The rows of a group lie close to one hidden flat surface of 5 dimensions, which passes through zero. Surfaces can cross.
Known rows, each followed by its group:
[ 16  13 -48  29  17   6  39  31  23 -12 -25] | Z_452
[ 31 -26  19   6  -7  -8  -4 -24  28  36   0] | Z_287
[-56   3 -22 -18  15  24 -25  31  22  16  -9] | Z_203
[  4  13 -34  -3  36  -3  64  14 -21 -10 -29] | Z_203
[  0  13   1  22 -13 -16   7  24  40 -42  -1] | Z_452
[ 65   4  23  -2   3 -32  64   4  39  -1  17] | Z_287
[ 30 -21   1   5  36  32 -22 -15 -31 -12   6] | Z_287
[ 21 -14   1   6  -9   5  -7 -16   4  35   4] | Z_203
[-61  31 -27  -7 -22  10 -17  30  -7  -1  -3] | Z_203
[  7   9 -29  32 -33  -2   5  17  39  21  -9] | Z_452
[ 11 -14   7 -20  31   5  13  -2  -5  18  -7] | Z_248
[ -3  -5 -18 -13 -11  25 -13  -7 -13  90  -5] | Z_248
[ -2   6   0  11  -5   2 -11   3  -4 -33   9] | Z_248
[-14   0  44  -4 -31 -39  -9  -7  41 -14  12] | Z_452
[ 29 -10  -5  19  19   3  10  -7   0 -36  -2] | Z_248
[-12  -5 -10   3   0  15 -19  -4 -14  10  -5] | Z_287
[-16   3   8  -1 -43  -1 -29  -7  11  40  10] | Z_248
[-17  18 -49   1  -3  11  27  17 -16  35 -20] | Z_287
[ -8 -40  50   1  13  -8 -54 -29  16 -25  -3] | Z_287
[  7   7  11  19 -10   2 -25  10  15 -41  16] | Z_452
[-62   0 -30 -17  18  43 -41  34  16  25  -8] | Z_203
[-19  -5 -45 -13  58  26  29  28   1  11 -30] | Z_203
[ 50 -33  15   2  37  10   3 -21   2   5   0] | Z_452
[-11  -6  40 -49  42   1  -4   7 -18  -4   6] | Z_248

New rows. What belongs after each?
[-17  11  17  -8  -1  13 -33   8 -22 -32  20] | Z_248
[ 31  10 -46  44   5  15  18  32  35 -19 -13] | Z_452
[ 37  20 -25   6 -25  17  20   7  -8  45  22] | Z_287
[-14   3  -6 -27  54 -21  62   8 -16 -23 -26] | Z_452
[ 63  -1  19   2   3 -10  31  -5  18   4  25] | Z_287
[ 36 -17 -24  19  16  15  13 -12  -2  22  -9] | Z_248
[ 42 -32  -1   9  28  44 -40 -27 -29  20  10] | Z_287
[ -5  13 -42  18   2  28   0  10 -29  -6  -5] | Z_248
[  1  15 -24  38  -9  -3   8   7   1 -71   1] | Z_248
[-23  14  -7 -14  18 -21  41  15  -3 -23 -18] | Z_452
[ 13 -29   3  -1   8   9  -9 -13  31  51  -7] | Z_203
[-22   2  33  -2  -7  -2 -48  -2  -7 -55  20] | Z_287
[-23  16   3   8 -37  -4 -28  10   8  -8  11] | Z_452
[-47  16  28 -33   2 -20   1   3 -24 -43   7] | Z_452
[-17   6  -2 -12  -4 -13  16   7   9  18 -11] | Z_248
[-46  18 -31 -14  13 -14  38  32  19   1 -29] | Z_203
[-32  18  -4 -19  18   5   4  11 -38 -34   2] | Z_452
[ 22 -12  24  20  -1 -23   2 -11  28 -48   7] | Z_248
[-24   4  32 -22  -1  11 -48 -11 -47 -28  29] | Z_452
[ -3  -7  31   1 -20  10 -60  -9   7 -11  28] | Z_203
[ 20   0   4  22 -16   3 -19   5  27 -15   9] | Z_452
[  8   3   6  19  -5  15 -34  -2 -15 -49  23] | Z_248
[ 50 -28 -15  17  29   1  34 -15  12  21 -17] | Z_248
[-12  -1 -12 -10 -12  39 -43 -15 -53  41  16] | Z_452
[-16   1  45 -14 -11 -22 -23  -8   3 -39  20] | Z_452
[-12  -2 -12 -30  10  20   2   3 -21  76  -9] | Z_248
[-29  24  15   8 -32 -28  -3  21  33 -43   4] | Z_452
[ 55 -48  41  -9  41 -21  25 -35  27  10  -3] | Z_452
[ 24  -6  -8  47 -44  -6 -16 -19  29  -7   6] | Z_248
[ -3   0  18  -7  10  11 -27  -3 -26 -36  18] | Z_452
[ 56 -42  48 -13  42   0  -5 -28  11   2   9] | Z_248
[-15   1   9 -39  35  15   2  12 -31  15  -1] | Z_248
[  6  -8  33  13 -33 -26 -17 -14  38 -11  13] | Z_248
[ 19 -25  28  -1   7  -3 -18 -15  28   9   9] | Z_203
[ 59  -8  28  -2  26  -3  21  -2   5 -35  24] | Z_287
[ 31  -7  10  26  -4  25 -45   0   8 -33  25] | Z_452
[ 10  13 -14  28   2  13  -9  25  11 -48   7] | Z_452
[-57  18 -38  -3 -34 -22  28  13  23  52 -38] | Z_287
[  2  -9 -27  -6  36  10  29  10   2  18 -22] | Z_203
[-52  29  -9 -22  13  -3  14  22 -39 -47  -3] | Z_452
[ 29 -13  -6  -1  41  35 -11  -8 -39 -11   6] | Z_452
[ 13 -13  -6   4   1  19 -18  -8  -3  31   4] | Z_203
[-32  25   6   3 -59   0 -41   6   1  11  23] | Z_287
[-30   5  27 -20 -18 -26   0  -6   3  -2   3] | Z_452
[  3   6 -21   2  36   7  29  14 -20 -36 -12] | Z_248
[-14 -19  29 -37   0 -17   4 -32 -18  48  -3] | Z_452
[ 47  -1 -18   8   1  37  -6  -6 -29  30  23] | Z_287
[ -4  -8  -2 -22  33 -12  41  -6 -16  11 -18] | Z_452
[ 10   8 -46  11  34  37  15  16 -32  -7 -12] | Z_452
